The groups are shells around one centre, one inside the other: the same stretched ball of 4 dimensions in 9 sizes.
Known rows, each followed by its group:
+2.49, +0.09, +0.63, -0.14, -0.28, -2.56, +2.83, -0.11	q796
+3.67, +1.93, -1.75, +1.14, +0.01, -0.11, -0.78, +0.40	q953
+4.10, +1.48, -2.79, +0.73, +0.42, +0.00, -1.20, -0.70	q645
+2.23, +0.31, +0.37, +0.05, +0.78, -2.79, +1.66, +0.72	q517
-0.55, +2.20, +2.83, -0.49, -0.21, -0.60, -0.12, +1.36	q699
-0.47, +0.59, +3.67, -1.64, -1.37, -1.63, +3.01, -0.65	q517
+4.67, +1.77, -3.53, +1.55, +1.29, -0.37, -2.01, +0.53	q900
+2.35, +0.49, +0.81, -0.60, -1.73, -1.04, +2.87, -1.55	q953
+4.29, +2.34, -2.97, +1.49, +0.33, +0.61, -2.07, +0.28	q699
+1.16, +2.46, +0.78, +0.59, +0.41, -0.43, -1.16, +1.81	q517
-0.38, +0.48, +3.67, -1.45, -1.02, -2.12, +3.13, -0.15	q363
+3.63, +1.31, -1.25, +0.74, -0.44, -0.65, +0.58, -0.19	q424
+0.16, +1.27, +2.57, -0.60, -0.31, -1.56, +1.36, +0.81	q442
+3.54, +1.36, -2.17, +0.38, +0.38, -0.17, -0.94, -0.76	q796
+1.35, +1.20, +1.51, -0.60, -1.49, -0.58, +1.81, -0.76	q442
+4.72, +0.83, -3.13, +0.67, +0.32, -0.60, -0.20, -1.17	q953
+2.27, +1.17, +0.02, -0.42, -1.09, -0.18, +0.94, -1.31	q363
+3.48, +1.01, -1.22, +0.22, -0.66, -0.52, +0.83, -1.06	q796
+2.78, +1.45, -0.92, -0.11, -0.75, +0.25, -0.03, -1.30	q953
+3.11, +0.23, -0.36, -0.53, -1.32, -1.03, +2.47, -2.05	q900
+2.53, -0.52, +0.50, -0.68, -0.26, -2.82, +3.31, -1.01	q645
+3.64, +0.39, -1.62, +0.26, +0.63, -1.77, +0.80, -0.50	q442
+3.08, +0.02, -1.04, -0.33, +0.54, -2.00, +1.29, -1.00	q424
+0.46, -0.77, +3.94, -1.68, -1.94, -3.31, +5.98, -1.10	q699
+2.72, +2.24, -0.71, +1.13, +0.25, -0.36, -0.96, +1.34	q900
+0.61, +1.59, +2.58, -0.26, -1.23, -1.04, +1.79, +0.70	q363
+1.91, +2.75, -0.32, +0.39, -0.65, +1.18, -1.64, +0.08	q900
+3.26, +3.09, -2.45, +1.39, +0.71, +1.24, -3.48, +0.90	q699
+2.10, -0.01, +0.27, -0.71, +0.26, -2.25, +1.90, -0.79	q363
+3.99, +0.09, -2.25, +0.19, +1.00, -1.92, +0.62, -0.85	q517
+2.94, -0.10, +0.01, -0.42, -0.69, -2.06, +2.89, -1.26	q442
+1.83, +0.47, +0.70, -0.90, -0.88, -1.13, +1.95, -1.43	q645
+2.99, +0.95, -1.21, +0.58, +1.29, -1.80, -0.21, +0.75	q424
+0.39, +1.14, +2.02, -0.84, -0.27, -1.27, +1.07, +0.10	q796
+3.84, +0.30, -1.34, +0.14, -0.42, -1.44, +1.77, -1.19	q645
+2.70, +1.29, -0.89, -0.20, -0.55, +0.01, +0.05, -1.29	q424

New rows. What belongs after each?
+4.12, +1.07, -1.81, +0.95, +0.02, -1.08, +0.55, -0.03	q517
-0.14, +0.79, +3.98, -1.25, -2.16, -1.52, +3.76, -0.41	q953
+1.40, +2.41, +0.31, +0.18, -0.19, +0.38, -1.22, +0.51	q796
+1.92, +0.43, +0.50, -0.22, +0.60, -2.37, +1.43, +0.35	q796
+0.87, -0.02, +3.29, -0.95, -1.68, -2.74, +4.76, -0.29	q517
+1.40, +1.15, +2.13, -0.02, -1.30, -1.57, +2.61, +0.58	q699
+0.28, +1.45, +2.69, -0.42, -0.69, -1.38, +1.55, +0.91	q442
+1.09, +0.91, +1.02, -0.46, +0.58, -1.76, +0.63, +0.44	q363
+0.07, +0.46, +3.79, -1.30, -1.97, -1.90, +4.07, -0.54	q363
+2.70, -0.85, +0.35, -0.82, -0.21, -3.09, +3.68, -1.33	q517
+4.61, +1.36, -2.64, +1.08, -0.15, -0.31, -0.15, -0.51	q699
+3.21, -0.04, +0.12, -0.16, -1.10, -2.08, +3.38, -1.09	q517
+2.48, +2.40, -0.64, +0.77, -0.23, +0.35, -1.16, +0.60	q645
+2.38, +1.78, +0.16, +0.77, -0.22, -0.88, +0.34, +1.08	q517
+3.85, +0.52, -2.02, +0.43, +0.81, -1.63, +0.36, -0.41	q796
+4.43, +1.20, -2.86, +1.29, +1.24, -1.22, -0.85, +0.55	q900
+0.36, +0.60, +2.40, -1.03, -0.32, -1.99, +2.08, +0.00	q796
+2.30, -0.15, +1.17, -0.77, -1.47, -2.06, +3.86, -1.44	q363
+1.80, -0.37, +1.56, -0.51, +0.04, -3.48, +3.57, +0.20	q900
+1.33, +0.08, +1.35, -1.16, -0.53, -1.94, +2.50, -1.15	q363
+0.14, +0.43, +4.05, -1.28, -2.45, -1.88, +4.62, -0.66	q699
+2.00, +0.85, +0.06, -0.59, -0.31, -0.85, +0.80, -1.03	q796
+0.86, +1.96, +1.03, -0.08, +0.27, -0.58, -0.62, +0.92	q796
+3.67, +1.32, -1.42, +0.59, -0.58, -0.38, +0.45, -0.59	q363
+1.14, +0.45, +2.47, -0.68, -1.40, -2.04, +3.50, -0.25	q442
+0.47, -0.35, +3.22, -1.64, -1.47, -2.62, +4.52, -1.20	q424
+1.12, +1.76, +0.36, -0.47, +0.12, -0.05, -0.89, -0.23	q699
-0.04, +1.83, +2.54, -0.51, -0.44, -0.83, +0.54, +0.90	q645
+0.83, +1.63, +1.06, -0.46, +0.03, -0.57, -0.20, +0.21	q645
+2.02, -0.11, +1.17, -0.40, -0.13, -2.95, +3.11, +0.01	q645
+3.38, +0.64, -0.70, -0.07, -1.18, -0.79, +1.89, -1.51	q953
+0.00, +0.52, +3.43, -1.09, -0.96, -2.29, +3.20, +0.20	q442
+0.57, +1.17, +2.14, -0.28, +0.15, -1.97, +1.25, +1.24	q363
+4.37, +0.09, -1.64, +0.31, -0.56, -1.65, +2.24, -1.32	q699
+3.21, +0.91, -0.59, +0.51, -0.19, -1.44, +1.24, +0.08	q796
+2.27, +0.70, +0.92, -0.32, -1.48, -1.19, +2.65, -0.88	q645
+3.36, +0.30, -0.57, +0.48, +0.32, -2.48, +1.93, +0.31	q900
+4.02, +0.25, -2.50, +0.02, +0.74, -1.32, +0.28, -1.41	q699
+0.53, +0.85, +2.10, -0.46, +0.47, -2.36, +1.41, +1.12	q517
+1.53, -0.32, +1.41, -0.99, -0.09, -2.87, +3.07, -0.63	q363
+1.50, +2.01, +0.37, -0.19, -0.62, +0.34, -0.51, -0.30	q645
+4.15, +0.79, -2.08, +0.65, +0.23, -1.15, +0.49, -0.52	q796
+1.18, +1.10, +1.25, -0.08, +0.50, -1.94, +0.83, +1.10	q645
+1.58, +1.21, +1.59, -0.17, -1.32, -1.06, +2.11, -0.02	q796
+1.37, +0.03, +2.44, -0.69, -1.26, -2.63, +4.13, -0.26	q363
